All groups share one centre, and each spreads out both ways along 11 directions, with some noise.
(in the rows, 128 means zero)
Some rows, each with its group after it:
[112 101 135 118 154 150 123 141 129 144 138 136 157 146 103] -> (0)
[ 98 163 126  93 114 133  93 133  92  99 146 184 121  83  96] -> (2)
[ 73  65 126  73 135  85 121 149 156 117 134 146 151 174 117] -> (4)
[ 93  60  73  96 128 109  87 113 170 209 129  82 144  99  97] -> (5)
[ 82  78 147 137 114 127 120 124 150  68 144 115 148 158  81] -> (2)
[131  78 116  77 150 130 132 141 134 173 136 151 126 116 124] -> (0)
[107 108 186 139 116  98  95 163 131 113 130 147 117 125  99] -> (4)
[105  89 114 121 180 127 122 127  97 124 131 112 177 147 130] -> (0)
[121 105  98 150 139 147 127  87 116 113 134 176 134 144  61] -> (3)
[127  96 114 139 133 115 137 144 147 157 135  73 166 145 154] -> (3)
[ 60 113 157  26 159 111 113  60 136 158 140 160 169 191 125] -> (0)
[194 122 107 104 112  97  98 154 137 115 145  63 135 148 103] -> (1)
[103  93  97 105 114 102  81 119 129 147 134 128 169 100  81] -> (5)
[133 101 152  94 135 137 125 157 143  89 154 113 106 121 120] -> (3)
[ 93  95 183  61 153 113 133 125 101 126 110 155 133 137 169] -> (1)
[163 120 125 127 148 166 116 164 119 132 159 115 121 162  67] -> (0)
[ 81 131 174 108  81 148 137  58 104  91 123 113 119 153 113] -> (2)
[ 98  89 193  82  88 100 114 100 109 117 143 118 131 147 103] -> (4)
[161 134 121 146 103 115 128 170 154  42 143  99  99  99 117] -> (0)
[121 104 158 133 152  85  89 197  62  87  98  58 114 146 151] -> (1)
[104 158 153 167 123 113  88 149 136 163 122 143 106  81 127] -> (4)
[ 94  78 139  84 189 107 112 147 143 126  86 133 135 165 131] -> (1)
[142 109 129 171 129 143 156 102  81 103 106 125 167 140 132] -> (4)
[ 96 107 135  57 122 182 133 151 118  89 131 130 124 120 108] -> (1)
[110 111 147  67 102 150 136 124 114  98 143 113 125 134 123] -> (1)
[129 157 102 107 117 189 147  87 150 115  76 122 137 110 132] -> (5)
[ 50 142 147 131  95 159 144 154 128 104 129 139  45 146 111] -> (5)
[ 80  74 155 154 170 132 145 119 131 107 101 153 105 149 122] -> (4)
[143 163 119 140 149 162 107 120  96 149 112 153 134 108 100] -> (0)
[ 92 136 148 130 121 146 120 133  97  94  90 115  86 107 126] -> (0)
[152 133  81 165 158 138 122 144 128  94 143 142  72  90  96] -> (0)
[ 99 144 164 146  92 189 104 120  90  93  64  86  90 108  89] -> (2)
[158 122 199 157 112 190 168  91  73  91 156 133 103 119 110] -> (4)
[105 133 139 118 166 111 132 183  65 113 104 131 149 161 175] -> (1)
[112  90 158 100 149  83 102 130 108 108 128 122 126 168 117] -> (5)
[122 115 159 113 100 108 122 131  94  98 115 140 151 128 119] -> (5)
[141 126 175 140  72 178 143 167 163 128 114 141 131  67 116] -> (0)
[124 139 174 156 146 123  94  79  96 116 165 145 111 157  72] -> (3)
[ 76 121 138 109 108 112 119 123 143 100 154 176 151 123 105] -> (2)
[133  96 119 100 153  95 116  81 108 109 130  79 135 177 132] -> (5)
[ 82  84 156 111 140 129 106 162 148 106  97 130 145  74 148] -> (2)
[124 110 112 149 102 123 151 145 175  69 129 142 149 129 110] -> (3)
[ 61  86 156  59  83 111 136 113 131 154  82 152 142 151 139] -> (1)
[111 154 116 112 126 132 118 118 130 119 135 169 122 126 117] -> (2)
[ 91  86 186 110 101 134 148 123 144  56 116 146  79 181  87] -> (4)
[ 78  77 108 114 105 129 144 144 155  74 148 121 136 123 109] -> (2)
[141 155 110  73 139 130 120 133 158 145 131 104 156 192 131] -> (1)
[ 65 155 134  76 107 106 110 201  74  84  89 136 164 133 170] -> (1)
[ 88 127 168  74 101 127  99  95 120 123 147 161 152 111 100] -> (4)
[115 117 117 165  84 175 150 116  97 141 128 152 181  71 114] -> (0)
[133 133 143 140 165 129 107 148 102  69  98  90 114 121 141] -> (0)
[144 130 105 103 108 136 173 118 155 131 111 135 171 147 158] -> (3)
[ 97 161 158 100 135 132 118  78 145 135 113 152 141 149 130] -> (5)
[ 86 133 151 160  54 185 161  85 138 110  85 155 125 129  89] -> (3)
[100 156 158  62 102 178 133 135 151 199 131 103 134  81 177] -> (3)
[140 130 140 122  30 123 126 194 110 113  83 102 188 118 129] -> (0)
[102 131 145 146 156 155 116 150  78  43 135 132 103 103 113] -> (2)
[ 84  61 170  96 167 163 100  95 181  83 129  80 149 148  91] -> (2)
[151  99  97 130 111 153 161 178 131 103 173 139 115 131  97] -> (2)
[139 138 147  94 132 181 142  91 177 138 135 149 139 104 124] -> (5)
[153 118 122 109 108 153 154 158 110 114  77 121 134 130 136] -> (3)
[181 148  95 128 124 174 136 144 111  51  96 150 180  98 105] -> (5)
[103  96 206  90  96 167 129 112 123 151 111 136 124  76 127] -> (5)
[100 144  98 100 153 195 117 163 121  90  93 150 160 106 102] -> (1)
[ 68 108 143 114 121 113  95 142 118 110 119 145  87 122  99] -> (3)
[127  85 176 116 102 177 141 157 129 109 146 123 122 107 104] -> (2)
[138 164 106 121 165 160 136 121 149  92  96 135 129 154 132] -> (5)
[120 140 156 155 148 107 105 118 139 100  98 129 121 159 120] -> (4)
[140 159 132 119 122  71  93 156 129 109 105 123 162 140 145] -> (1)
[144 106 164 109 128 147 144 122 108 127 149 112  82 142 136] -> (4)
[126  82 147  87 179 150 115 128 157 144 154 136 192 133 129] -> (0)
[132 148 112 129 139 110 122  99 203 166 160 186 174 194  88] -> (2)
[ 91 122 151  92 109 132 111  42 107  90 158 139 146 121  95] -> (5)
[122 151 130 106 116 138 127 120 129 131 120 146 146 115 134] -> (3)
[123 150 191 197  42 130 153  91 135 160 172 153 109 160  88] -> (3)
[141 128 125  82 110 136 103 164 117  74 124 146 176 122  89] -> (4)
[139 177 125 154 174 150 103 174 168 107 149 164 111  91 123] -> (1)
[120 158 126  88  78  95 111 120 140 100 127 141 151 126 123] -> (1)
[ 85  85  89 121  73  97 130 183 135 118 129 150 188 113 107] -> (4)
[114 134 135 155 107 151 114 117 102 148 112 124 151  72 125] -> (5)
[109 135 187 113 145 136 119 128 170 132 150 118 111 129 146] -> (3)
[ 95 154  90 138  90 124 133 128  77  74  81 125 159  79 160] -> (2)
[131 159 139  93 168 175 134 112 161  73 157 166 153 165 105] -> (4)
[160 145 121 147  63  87 147 126 103  78 112 160 143 156 114] -> (3)

New rows, each followed by its group:
[128 118 138 155 106 165 147 130 116 138  75 120 134 131 118] -> (3)
[145  68 164 104  85  85 148 127 132 135 152 131  95 120 133] -> (1)
[105 108 141 142 152 136 107 121 135 139 168 106 132 125 103] -> (3)
[ 78 134 111 144  66  85  89 155  96  68 155 168 138 148  48] -> (2)
[136  60 137 139  89  80 147 132  98 129 106 141 116 119 126] -> (1)
[115 120 200  63 156 114 101 146 135 152 130 148 125 172 123] -> (5)
[ 97 116 107 112  98 173 182  92 143 142 177 120 136 127 139] -> (4)
[108 125 138 106 125 162 137 131 144  65 120 166 136 147  97] -> (4)
[ 48 119 142 126 128 190 117 137 127 129 120 155  92 130  72] -> (0)
[135  84 135  92  86 107 132 199 156  81 105  99 173  87 168] -> (0)
[138 149 140 104 102 112  93 127 183 140 146  98 118 147 106] -> (1)
[153 120 121  88 130 174 136 125 102 108 102 149 127 117 105] -> (3)
[121  51 135  52 106  73 103 151  64 120 112 118 176 143 115] -> (4)
[116 198 140 142 119 118  92 150 112 144  48 166 151 123 132] -> (0)
[122 186 102  92  82 100  89 130 165 134 107  91 132 135 122] -> (4)
[121 139 156 130 145 141 119  75 125 103 138 133 143 148 107] -> (3)
[ 92 174 187 161  79 123 118  71  66  69 106 134 148 160 112] -> (2)
[188  83 150 222 104  31 121 117  57 136 105  91 125 134 145] -> (1)
[ 90 106 183 150 123 122  94 151 120  64 149 121  78 117  76] -> (3)
[145 140 159 121 147 183 138  96  97 164 117 125 153 133 134] -> (1)
[125 179 176 139  96 164 132  68 138 165 179 171 128 125  95] -> (3)
[149 155 145 134 110 113 117 127 114 107 103 123 135 130 141] -> (0)
[105 169 132 192 165 177 124  75 135 138 141  98 100 176  94] -> (1)
[120 116 178  64 149  97 106 162 128  87 120  69 125 128 191] -> (3)
[142  83 100  92 101 126 138 166 145 146 112 114 168  87 148] -> (2)
[ 74 126  95 118 118 103  91 173 133 129  79 142 120 148 102] -> (5)
[182 148  88 196 154 137 106 113 104 111 105 118 158 111  84] -> (1)
[169 145 138 142  82  65 128 120  96 151 109 114 159 141 159] -> (1)
[102 208  88 186 123 142  85 119 200 120 125 129 129 132  71] -> (1)
[ 93 137 139 119  99 119 123 102  99  84  67 124 149 146 138] -> (3)
[126 148 167 125 148 154 109 101  71 104 110 178 148  97 118] -> (4)
[162  84 160 127 158 169 144 139  97  90 113  96  92 153 116] -> (4)
[ 97 133 157 155 149 102  84 158 123  50  99 156 112 124 100] -> (3)
[144 130 145 119 170 177 148 115  93 144 133 122  77 107 154] -> (4)
[ 75 182 181 117 169 140  70 101 136 111 103 122 132 125 129] -> (1)
[136 139 109 116 134 129 110 199 131 119 128 147 124 148  99] -> (5)
[115 139 159   4 100 133 136  93 120 122 167 142  86 164 130] -> (4)
[124  82 122 127  90 170 153  97  94 137 103 104 132 134  83] -> (1)
[130 109 121 155  93 125 137 139  84 142  89  88 110 109 135] -> (4)
[146 150 151  99 132  73  83 181  99 125  94 105 165 133 169] -> (1)
[ 62  60 126 102  90 141 167  85 114  99  94 129 132 144 106] -> (4)
[ 87 110 170 136 143 142 143 125  96  99 136 162  93 117 143] -> (1)
[ 90 151 104  90 156 181 149  83 120 155 127 161 121  87 144] -> (4)
[ 65 102 169 153 125  98 139  54  82  81 118  95  87 159 148] -> (5)
[105 142 126 175 120  83 106 118 137  81 109 175 126  98 115] -> (1)
[115  96  93 182  80  70 144 115 114 185 153 127 144 176 101] -> (3)
[148 144 163  87 178 143  89 127 152 142 138  91 124 154 127] -> (1)
[108 132 165 142 175 120  88 186 143 174 135 143 119 127 121] -> (5)
[118 126 118 156 144 181 144 192 112 126 136 174  92  62 127] -> (4)
[163 156  94 178  90 102 139 159 157 163 147 110 124 159 117] -> (1)
[ 74  94 138 105 107  98 115 166 123 101  99 104  84 166 122] -> (0)
[ 92  78 121 208 164 144 165 138  79 120 103 179 154 105 140] -> (4)
[153  60 127 113 130 164 162 186 131 139 113 117  73 141 104] -> (3)
[142 104 103 113 136 125 140 101 128 136 148 164 126 156  92] -> (3)
[113 158 129 160 135 136  83 176 199 163 184 137 141  69 114] -> (4)
[ 63 111 248  67  95 165 111 146 148 114  78  93 164 161 144] -> (0)
[138 205 105 115  96 140 100 116 135  82 162  96 139 134  97] -> (1)
[156 111  74 158 110 144 148  91 100  51 110  99 160  91 118] -> (5)
[ 89 115 178 151 159 157 153 152  99 133 151 217  51  91 136] -> (4)
[ 99  86 143 160 130 162 151 129 158 117 120 120  85  89 129] -> (5)
[139 139 153  93 141 102 123 130 120 130 100 148 115 158 146] -> (3)
[128 147 112 134 141 161 123 127 144 144 125 112 136 161 104] -> (1)
[ 82  74  92 142 143 107 102 141 118 165  67 110 164  81 131] -> (4)
[104 117 113 127  79 117 136 157 137 145  99 159 110 108 107] -> (0)
[145 113 143 108 185  89  95 135  96 114  85 125 170 157 150] -> (1)
[132  70 142 131 199 140 152 138  79 127  91 157 146 143 146] -> (1)
[ 95 163 198 116 103 178 121 169 164 173 133 100  97  76 169] -> (3)
[ 75 116 197 111 109 172 143  73 108  89 153 131  77 114 118] -> (5)
[105 164 135 146  88  87  76 125 118 107  96 160 191 109  93] -> (4)
[ 95  61 147 156 128 124 177 113  70 121  85 131  88 159 153] -> (4)
[131  76 103 160 140 114 127 182 132 110 138 143 106 140  84] -> (3)
[127  85 122 118 113 140 125 127  78 146 117  51 107 127 134] -> (5)
[126  82 130  66 168 124 131  82 102 159 173 126 116 179 111] -> (0)
[ 99 148 126 128 136 198 166 161  59  66 163 139 102 125 137] -> (1)
[141 109 137 107 155 114  79 125 102  92  45 110 150 143 111] -> (4)
[ 91 156  83  64  99  64  78 117 125 161  99 145 129 107 124] -> (2)
[ 87  90 127 123 158 177  98 116 116 103 144 173  84 113  36] -> (3)
[ 73 137  88 124 164  93  88 117 140 121 136 146 171 118 124] -> (3)
[151  99 164 131 176 137 128  91 142 140 141 140 100 129 116] -> (1)
[127 151 159 135 139 149 140  97 111 150  97 103 120 139 167] -> (5)
[117 113 102 155 108  72  92 163  81 131 120 110 160 119 110] -> (5)
[149  69 100  82 143 127 128 135  86 144 166  74 145 145 118] -> (3)
[135 116 132  42 112 126 119 128 131 120 120 129  80 113 127] -> (0)
[108 157 154 169 150  61  70 124 129  91  82 163 147  99 139] -> (1)
[128 110 164  92  49 110 117 114 153 137 150  88  96 131 104] -> (1)
[151  89 135 130 110 143 175 138 169  69  84 120 138 169 141] -> (3)
[111 156 140 179 133 186 116 133  92 116 118 135 187 127  91] -> (0)
[120 101 130 116 118 131 121 165  83 135 106 106 144 151 115] -> (0)
[ 96 113 173 183  81 112 142  96 146 147 123  81  85 145 130] -> (4)
[ 75  91 140  86 116 103 106 113 124 105 122 103 132 136 122] -> (2)
[ 49  74 110 130  97 135 108 150 107 141 128 100 111  99  89] -> (3)
[116 108 134 102  69 122 110  89 140 129  94 127 145 111  90] -> (1)
[144 120 169 167  89 137 138 116  98 118 143 134 107 153  79] -> (3)
[102  97 125 140 168 168 163 189 102 123 107 178 125 117 144] -> (1)
[168 114 140  88 187 133 125  81 117 137 129 125 130 103 165] -> (0)
